The rows are grouped in 4 ways, from coarse to fine. Each group lies inside one group of the grouping before and may be the whole of it. The rows also spread widely along 12 directions, which tell nothing about the answers.
In the rows, 128 means zero.
Known rows, each followed by its group in each grouping:
127  110  158  145  131  148  101  112  141  123  130  102  117  160  165  161  141  92  135  120  127  100  78  79  199 -> K_63 K_922 gogip zadoz
158  157  104  140  151  99  161  111  186  117  125  159  147  111  145  150  121  96  148  132  115  122  166  139  184 -> K_63 K_922 rol nitul
148  152  83  112  129  98  138  143  180  121  119  151  92  95  91  79  153  126  181  147  117  98  124  104  114 -> K_63 K_922 Valus Lomo
121  147  144  125  124  122  112  83  197  144  113  128  118  140  152  93  104  83  134  123  136  159  110  120  176 -> K_63 K_572 zati Muno
161  133  117  102  143  115  133  125  172  133  119  139  105  182  87  67  149  135  148  150  150  137  121  78  155 -> K_63 K_383 zevuk bafal
132  141  116  121  163  102  171  141  207  122  98  143  88  100  132  110  138  108  106  132  157  161  114  122  135 -> K_862 K_934 Pogor relo
154  124  128  110  158  150  175  110  141  110  100  138  114  103  149  130  127  153  69  138  124  162  53  149  131 -> K_63 K_922 Valus Zam
170  159  136  149  145  114  94  106  157  79  148  105  142  162  136  123  165  105  165  137  114  80  121  95  204 -> K_63 K_383 leded mude
120  124  113  113  126  116  113  141  150  147  149  114  76  119  107  91  166  125  189  138  105  87  114  80  117 -> K_862 K_774 ripep Bano
162  136  134  106  166  139  135  118  162  90  141  108  120  106  95  132  157  120  133  145  93  102  105  110  178 -> K_63 K_923 fomin Kadu
165  163  123  112  124  149  121  129  157  96  131  140  145  111  95  94  103  128  134  96  110  134  136  149  134 -> K_63 K_923 puver gos
105  134  144  108  120  105  96  64  204  154  126  93  134  153  153  102  135  47  164  117  113  134  127  93  167 -> K_63 K_383 lezes supi
132  112  149  130  131  148  110  95  128  148  148  112  128  174  147  136  118  112  137  123  119  121  104  100  188 -> K_862 K_774 ripep koram
171  154  132  130  153  93  162  99  229  103  116  158  125  121  126  109  106  127  117  154  90  161  162  145  191 -> K_63 K_923 fomin duto
130  96  183  92  151  134  137  122  213  131  120  103  103  165  100  112  117  101  114  126  109  172  140  84  184 -> K_63 K_572 zati feze
153  138  106  135  124  144  106  128  120  117  140  134  153  144  119  158  128  90  182  106  120  62  127  96  183 -> K_63 K_922 gogip Vifo
137  160  130  106  170  127  147  79  191  115  145  113  117  77  116  122  116  88  119  139  119  143  115  154  192 -> K_862 K_934 Pogor der
146  166  149  127  144  127  121  121  197  88  143  114  150  96  127  148  110  70  139  88  103  127  175  147  187 -> K_63 K_383 zevuk bafal
113  120  157  159  114  119  120  131  174  165  130  135  76  165  188  101  133  122  139  122  149  154  124  101  149 -> K_862 K_934 Pogor relo
151  113  125  117  110  144  116  144  162  117  117  153  93  131  81  111  89  140  147  130  95  107  92  99  167 -> K_63 K_922 Valus Lomo
99  130  152  138  81  152  103  151  167  161  101  142  94  123  174  92  97  107  124  67  151  171  108  129  92 -> K_63 K_923 fomin duto
145  129  131  124  141  141  163  118  162  150  111  163  106  126  144  116  109  137  102  133  146  173  108  137  157 -> K_63 K_923 fomin duto
116  112  149  127  125  115  134  178  212  140  99  138  72  145  119  109  127  98  136  107  165  154  140  72  145 -> K_63 K_922 gogip zadoz
199  172  97  128  145  143  123  88  115  74  139  143  163  137  108  110  122  148  140  144  106  87  93  142  181 -> K_63 K_922 gogip zadoz
130  112  172  151  138  130  152  131  161  158  159  132  85  136  193  153  149  138  136  135  105  146  155  121  175 -> K_63 K_383 zevuk bafal
140  125  127  102  145  130  125  79  144  142  132  106  102  167  128  67  160  137  131  159  129  134  67  95  139 -> K_862 K_934 Pogor relo
146  152  131  155  151  88  147  95  178  129  140  128  143  153  190  130  149  106  139  133  122  139  170  129  169 -> K_862 K_774 ripep koram
108  108  134  100  137  131  140  148  185  159  132  122  96  98  109  145  143  76  165  112  115  120  150  90  147 -> K_63 K_923 fomin duto
111  132  134  155  133  105  143  134  191  181  114  159  60  139  174  100  152  109  139  150  194  166  112  88  167 -> K_63 K_923 puver gos
159  168  125  136  142  98  146  113  196  106  146  140  112  106  141  86  131  140  143  138  94  140  165  157  142 -> K_862 K_934 Pogor der
167  135  118  120  145  143  153  154  138  110  123  150  80  107  113  89  158  184  120  150  120  127  82  123  116 -> K_63 K_923 fomin Kadu
130  96  149  95  146  157  129  101  154  147  121  107  150  165  119  164  122  72  126  109  119  129  115  85  192 -> K_63 K_923 fomin Kadu
149  121  146  96  162  141  172  123  184  112  122  136  93  85  106  121  113  144  100  143  86  159  107  143  156 -> K_63 K_572 zati feze
102  118  152  131  96  142  76  155  172  143  122  114  51  135  113  85  129  102  164  114  151  112  73  62  150 -> K_63 K_922 gogip zadoz
162  134  138  155  103  163  150  156  120  157  154  194  94  118  153  118  89  194  140  118  106  146  157  166  142 -> K_63 K_923 fomin duto

New rows. What belongs after each?
130  101  131  96  150  120  154  158  187  151  140  127  97  141  83  130  140  99  166  121  118  122  179  78  154 -> K_862 K_934 Pogor relo
128  131  143  145  117  131  120  95  147  171  148  135  106  171  179  97  125  127  148  130  139  146  126  119  161 -> K_862 K_934 Pogor der
133  133  142  116  157  116  157  141  182  138  129  120  84  119  141  93  185  130  126  140  148  161  130  104  119 -> K_63 K_923 puver gos
146  115  184  115  159  156  178  122  172  133  144  130  88  104  150  125  121  167  71  135  102  201  128  159  153 -> K_63 K_923 puver gos
165  131  132  110  159  122  126  68  146  134  175  102  147  186  116  113  159  117  172  162  94  100  155  96  204 -> K_862 K_934 Pogor der
135  124  146  93  146  143  120  74  143  134  150  80  143  160  136  103  153  107  135  123  101  129  113  112  141 -> K_862 K_934 Pogor der
143  147  160  151  129  125  114  137  171  121  134  122  129  166  170  115  141  104  136  95  157  148  160  114  162 -> K_63 K_383 lezes supi
107  133  170  131  127  155  119  153  147  143  133  104  73  111  177  95  162  124  112  95  171  166  91  122  101 -> K_63 K_383 lezes supi
158  159  150  157  151  138  157  127  143  114  164  135  133  111  187  141  135  141  118  107  119  147  174  175  151 -> K_862 K_934 Pogor relo
134  158  109  121  136  133  114  90  125  142  137  118  106  123  152  76  177  124  161  151  145  110  68  112  130 -> K_63 K_572 zati Muno
131  138  128  149  121  128  121  90  158  138  101  148  100  137  182  105  117  124  121  146  132  139  48  120  169 -> K_63 K_572 zati feze
155  157  116  155  123  114  122  156  159  119  145  154  132  141  129  123  114  117  170  100  131  110  185  122  160 -> K_862 K_774 ripep koram
133  129  113  109  130  123  122  107  191  130  119  144  96  103  83  120  95  96  157  147  100  107  90  103  198 -> K_63 K_922 rol nitul
138  118  151  136  145  137  134  105  137  144  143  113  124  161  179  136  172  122  132  137  123  131  115  100  161 -> K_63 K_923 puver gos
162  154  126  140  120  169  89  167  116  107  150  142  130  149  89  130  112  111  170  89  162  85  132  102  193 -> K_63 K_383 zevuk bafal
117  129  165  140  90  121  101  152  196  161  137  140  48  152  140  54  121  143  160  121  131  161  140  99  132 -> K_63 K_383 zevuk bafal
159  161  114  138  150  101  162  103  177  119  165  146  109  83  148  119  139  144  158  156  69  115  165  164  158 -> K_862 K_934 Pogor der
164  151  142  140  117  162  132  135  132  155  183  173  85  118  106  90  89  177  164  139  124  140  164  156  186 -> K_63 K_922 rol nitul
117  115  153  140  122  119  114  125  195  146  126  135  55  132  139  115  123  115  144  150  118  129  87  86  196 -> K_63 K_383 zevuk bafal
130  93  160  111  138  142  143  108  162  152  110  122  130  183  158  141  120  105  104  111  132  165  112  97  165 -> K_63 K_383 lezes supi
135  90  145  94  117  122  138  143  191  148  120  136  97  168  85  92  91  141  139  115  81  153  155  92  129 -> K_862 K_774 ripep Bano
182  141  131  102  157  177  138  138  107  88  155  120  157  122  87  137  140  144  128  107  105  107  130  134  151 -> K_63 K_923 puver gos
161  173  111  124  162  125  144  100  161  133  142  149  138  130  115  107  130  99  155  144  167  134  150  129  204 -> K_63 K_572 zati feze
117  121  136  127  150  75  145  115  240  125  98  118  85  127  148  122  157  77  137  151  121  136  118  75  170 -> K_63 K_922 gogip zadoz
128  138  108  127  115  139  120  113  155  153  101  159  105  132  128  102  95  103  136  125  170  138  73  111  165 -> K_63 K_922 Valus Lomo
152  123  102  106  159  124  159  101  151  138  133  139  132  138  112  140  132  110  147  145  111  109  124  110  175 -> K_862 K_934 Pogor relo
175  181  109  149  138  126  107  97  154  80  141  139  160  119  125  129  113  102  156  128  115  89  123  141  208 -> K_63 K_922 rol nitul
136  153  90  148  118  89  106  107  173  119  122  142  116  120  141  113  129  100  179  139  98  79  103  105  159 -> K_862 K_774 ripep koram
123  130  153  114  151  130  148  134  173  155  157  113  69  119  132  86  159  132  137  136  146  160  143  117  134 -> K_862 K_934 Pogor der
160  143  132  128  145  124  126  90  168  102  128  124  134  153  133  108  119  122  121  135  108  128  106  124  178 -> K_862 K_934 Pogor relo
130  118  123  110  145  138  142  119  149  135  93  124  110  144  143  111  147  113  103  126  166  150  56  97  129 -> K_63 K_922 rol nitul
149  143  113  130  123  157  119  138  107  139  136  143  127  141  133  111  146  130  153  111  155  112  106  111  133 -> K_63 K_923 puver gos
112  107  137  98  166  132  163  87  148  151  106  97  127  139  175  136  155  99  81  123  143  170  72  114  121 -> K_862 K_774 ripep koram
127  131  142  122  119  161  97  124  134  151  135  122  109  155  123  99  132  106  147  111  165  131  93  91  161 -> K_63 K_923 puver gos
142  142  166  143  148  119  102  92  157  118  175  81  141  170  161  126  162  100  156  127  107  113  162  104  192 -> K_862 K_774 ripep koram
102  115  172  142  115  133  108  123  186  140  120  107  80  118  185  125  140  101  124  115  109  143  88  105  146 -> K_63 K_923 fomin Kadu
155  153  149  128  130  139  119  82  155  112  146  114  149  138  154  112  118  118  130  119  102  140  131  148  167 -> K_63 K_922 Valus Zam
155  162  100  142  141  118  159  147  151  159  152  184  91  118  113  91  114  150  161  142  169  143  169  139  162 -> K_862 K_774 ripep koram
164  143  120  126  156  97  141  93  180  137  151  138  121  160  119  104  166  121  173  177  114  115  157  91  201 -> K_63 K_923 puver gos
128  121  148  138  140  130  157  127  161  190  142  157  59  148  158  92  151  151  133  162  174  177  123  104  165 -> K_63 K_923 puver gos
130  155  133  187  140  127  154  141  168  128  125  172  66  61  194  163  114  123  114  143  160  139  86  154  202 -> K_63 K_922 Valus Zam
169  150  120  109  156  134  147  127  144  114  153  127  124  114  107  101  168  144  152  140  110  116  147  127  136 -> K_63 K_923 fomin duto
136  110  129  131  115  135  88  117  136  139  144  114  113  186  121  118  140  110  182  131  108  74  101  63  179 -> K_862 K_934 Pogor der
155  185  106  134  155  135  142  143  117  139  170  142  112  105  124  84  158  141  159  122  188  132  161  148  131 -> K_862 K_774 ripep Bano
111  140  140  146  119  135  123  121  167  150  105  133  127  126  194  137  125  76  122  87  160  154  114  125  141 -> K_63 K_923 fomin Kadu
124  133  132  135  110  120  112  80  184  136  94  136  134  148  173  116  101  89  119  116  114  148  81  117  160 -> K_63 K_923 puver gos
119  155  134  115  107  154  109  135  174  148  123  143  109  103  105  91  75  85  141  83  171  159  131  138  148 -> K_63 K_922 Valus Lomo
152  131  142  123  106  141  101  129  171  133  124  147  129  188  99  100  81  111  150  102  132  137  145  98  187 -> K_63 K_383 zevuk bafal
156  117  145  130  123  144  108  144  142  114  132  118  149  203  126  123  125  118  143  89  123  116  151  90  154 -> K_862 K_934 Pogor der
126  130  165  146  118  116  109  104  178  127  144  100  125  138  194  129  159  104  153  116  73  121  147  114  144 -> K_63 K_923 fomin duto
118  120  175  119  129  171  99  135  146  128  116  101  80  145  134  97  128  117  96  102  178  162  46  98  153 -> K_63 K_383 leded mude
132  124  179  151  124  103  125  87  201  128  122  115  90  164  208  96  141  141  106  147  89  170  103  119  157 -> K_63 K_383 zevuk bafal
154  172  134  145  129  120  119  76  176  126  156  142  157  127  158  130  97  90  157  118  108  129  172  158  210 -> K_63 K_383 lezes supi
163  118  124  143  154  130  167  149  137  119  109  152  119  167  162  135  144  154  100  125  147  142  111  113  137 -> K_862 K_934 Pogor relo
160  146  141  126  159  101  143  139  217  94  133  134  106  120  102  119  135  111  141  140  113  130  163  110  194 -> K_63 K_383 lezes supi
140  142  136  152  138  89  144  101  163  137  165  112  120  139  212  116  193  135  168  143  75  114  175  130  119 -> K_862 K_934 Pogor der
144  95  130  107  154  116  145  142  183  113  107  121  88  157  100  117  148  130  124  148  108  119  90  69  155 -> K_862 K_934 Pogor der
133  125  169  112  150  152  129  96  136  147  155  91  80  148  152  79  176  149  117  154  148  158  83  106  144 -> K_63 K_922 gogip zadoz
150  127  98  105  134  134  134  156  117  146  128  132  132  173  104  101  177  118  179  111  165  100  145  71  105 -> K_63 K_922 gogip Vifo
135  111  138  102  120  173  143  122  131  171  136  152  93  122  115  105  100  153  126  126  118  155  103  133  140 -> K_63 K_923 fomin duto
143  129  137  89  132  160  123  79  128  168  155  118  144  168  112  91  130  117  149  126  129  147  131  114  156 -> K_63 K_923 puver gos
153  99  117  98  137  147  148  167  130  161  129  155  115  183  79  117  140  133  173  124  143  115  156  66  149 -> K_63 K_572 zati feze
127  135  170  117  151  173  156  112  152  136  136  124  121  91  163  157  96  107  77  92  140  186  114  172  168 -> K_63 K_383 zevuk bafal
144  123  102  120  143  107  130  160  153  129  143  125  85  141  100  102  190  129  191  147  117  73  132  64  127 -> K_862 K_934 Pogor relo
156  132  105  138  138  128  162  141  136  136  117  169  96  121  150  116  151  164  129  148  131  129  95  120  127 -> K_63 K_923 puver gos
130  118  113  113  153  93  190  80  186  170  127  147  97  116  174  115  145  136  128  169  87  158  129  138  130 -> K_862 K_934 Pogor der
129  113  150  85  127  149  102  116  163  129  116  90  125  179  94  87  133  92  134  102  142  138  103  72  138 -> K_63 K_922 gogip zadoz
148  153  114  118  127  135  143  107  176  127  102  161  156  124  128  122  68  95  114  94  141  163  134  155  160 -> K_63 K_922 rol nitul
163  142  123  125  123  169  139  129  114  142  136  169  103  128  118  89  105  176  121  131  143  150  92  144  144 -> K_63 K_923 puver gos
127  100  141  114  138  157  150  153  127  177  150  137  67  148  122  106  144  154  140  133  152  143  118  98  135 -> K_862 K_934 Pogor der
139  147  121  134  132  134  140  159  167  136  111  168  68  108  119  90  116  137  123  129  181  154  91  122  151 -> K_63 K_383 lezes supi
104  133  140  103  117  146  122  111  169  147  117  117  108  92  144  115  110  85  128  90  125  153  95  137  120 -> K_63 K_383 leded mude
156  135  114  139  126  121  112  55  110  156  152  130  148  202  168  101  138  139  164  157  108  106  107  107  175 -> K_862 K_774 ripep Bano
154  123  147  106  137  135  148  114  191  129  118  148  105  141  101  93  96  144  106  138  108  174  120  124  166 -> K_63 K_923 puver gos
142  146  145  138  140  128  103  121  160  95  141  93  134  123  152  135  173  92  153  115  104  93  122  103  160 -> K_63 K_923 fomin duto
135  111  160  117  138  115  114  133  180  121  155  88  90  161  122  96  174  126  163  135  86  109  144  75  140 -> K_862 K_934 Pogor relo
134  171  129  131  121  154  125  95  126  172  163  140  125  109  167  90  132  121  155  114  152  150  145  164  137 -> K_63 K_923 fomin Kadu
149  128  133  133  146  139  142  98  126  145  183  127  89  114  146  127  152  159  161  169  79  98  117  132  177 -> K_862 K_934 Pogor der
202  164  87  108  147  144  151  136  111  98  129  164  155  152  87  91  134  167  139  125  138  117  132  137  131 -> K_63 K_383 zevuk bafal
159  182  109  114  157  137  157  80  128  123  172  123  149  79  154  104  147  134  140  126  106  133  150  194  120 -> K_862 K_934 Pogor der
178  148  128  108  134  132  124  110  169  104  121  136  165  176  95  89  113  123  134  113  117  141  156  118  159 -> K_63 K_923 fomin duto
126  105  146  136  87  140  101  168  177  124  88  147  79  147  130  97  102  137  127  99  110  134  80  89  119 -> K_63 K_923 fomin duto
167  173  96  141  118  123  110  147  150  129  165  166  102  134  82  71  118  141  203  133  139  91  169  120  169 -> K_862 K_934 Pogor der
154  165  161  145  125  148  111  95  139  103  171  104  150  130  179  107  124  135  129  96  90  137  153  174  141 -> K_862 K_934 Pogor der
155  142  99  84  155  149  149  103  160  119  109  146  148  121  68  119  78  95  114  112  140  139  103  134  172 -> K_862 K_934 Pogor relo
147  108  149  91  144  143  142  107  203  145  134  146  85  127  56  115  77  121  131  158  93  148  122  105  227 -> K_63 K_923 fomin Kadu
177  152  102  148  138  124  151  135  144  98  140  167  119  97  129  142  126  153  154  146  90  90  129  143  170 -> K_63 K_922 Valus Zam
145  135  135  128  123  146  113  161  152  116  139  135  107  128  107  127  123  117  157  103  122  106  133  106  161 -> K_63 K_383 zevuk bafal
113  130  120  98  135  92  131  69  210  147  105  104  151  133  157  120  150  48  153  121  94  133  137  101  136 -> K_63 K_923 fomin duto
165  119  148  127  148  108  152  93  155  140  144  124  135  198  173  100  176  156  147  159  89  141  162  103  148 -> K_63 K_572 zati feze
140  126  161  141  117  154  106  137  153  114  130  130  89  130  142  109  114  143  129  121  104  127  86  116  163 -> K_63 K_572 zati feze
183  156  128  133  172  127  176  105  143  119  157  150  107  133  142  91  146  185  111  168  128  156  134  158  161 -> K_862 K_934 Pogor relo
138  99  115  89  136  124  151  152  174  142  107  144  95  141  84  107  139  126  158  136  104  119  122  75  128 -> K_63 K_572 zati feze
141  174  146  157  114  156  112  121  140  149  135  155  112  143  167  75  108  133  118  104  200  180  116  149  155 -> K_63 K_923 puver gos
156  134  154  130  131  159  135  124  123  119  134  126  137  155  171  120  132  151  103  98  123  155  118  144  126 -> K_63 K_383 zevuk bafal
134  112  141  144  138  152  131  146  101  171  168  132  52  139  153  111  199  170  164  169  148  105  84  79  153 -> K_63 K_923 puver gos
153  148  163  145  169  124  142  105  165  112  143  109  121  150  178  118  174  125  116  145  142  151  130  120  181 -> K_63 K_572 zati Muno
114  132  159  166  129  98  150  105  209  161  114  152  75  126  221  120  126  119  120  147  127  177  122  130  171 -> K_63 K_572 zati Muno
134  133  159  130  129  136  108  149  214  96  120  131  95  104  94  134  84  90  137  108  103  124  124  108  208 -> K_63 K_572 zati Muno
146  140  159  135  139  160  133  102  107  149  172  110  151  154  190  131  165  130  136  108  130  143  155  139  142 -> K_63 K_923 puver gos
159  152  112  119  164  134  144  75  116  125  171  113  109  108  146  102  179  157  146  176  99  100  85  140  152 -> K_862 K_934 Pogor der
145  156  124  108  147  155  122  128  155  128  163  133  105  80  70  118  122  103  164  130  134  109  128  124  194 -> K_63 K_923 puver gos
125  135  142  152  132  151  139  172  148  139  135  151  64  99  149  122  120  137  122  110  165  144  107  131  144 -> K_862 K_934 Pogor relo
183  139  129  123  131  151  108  153  147  86  156  143  90  137  48  85  104  173  156  141  93  90  114  109  184 -> K_862 K_934 Pogor relo
107  134  151  140  129  154  134  134  158  141  115  134  88  84  177  139  115  103  110  104  146  154  80  139  149 -> K_63 K_572 zati feze
154  152  139  147  150  114  159  135  209  90  94  154  129  106  156  143  105  109  85  110  132  169  130  147  171 -> K_63 K_923 puver gos
157  152  136  112  144  172  130  115  120  109  149  126  119  99  118  117  121  142  116  118  122  130  88  154  157 -> K_63 K_383 zevuk bafal
131  162  119  119  149  147  147  149  176  107  101  147  80  46  112  107  117  116  94  117  168  158  60  147  137 -> K_63 K_923 puver gos
171  147  126  128  150  144  164  109  143  151  142  173  109  144  124  95  117  165  119  157  157  169  130  141  184 -> K_63 K_923 puver gos
127  118  142  137  117  131  113  153  167  138  147  135  65  115  123  126  135  126  173  135  98  97  116  91  171 -> K_63 K_383 zevuk bafal
149  143  108  94  128  174  137  119  119  153  138  154  124  104  92  103  102  131  143  113  135  133  110  144  139 -> K_63 K_923 fomin Kadu
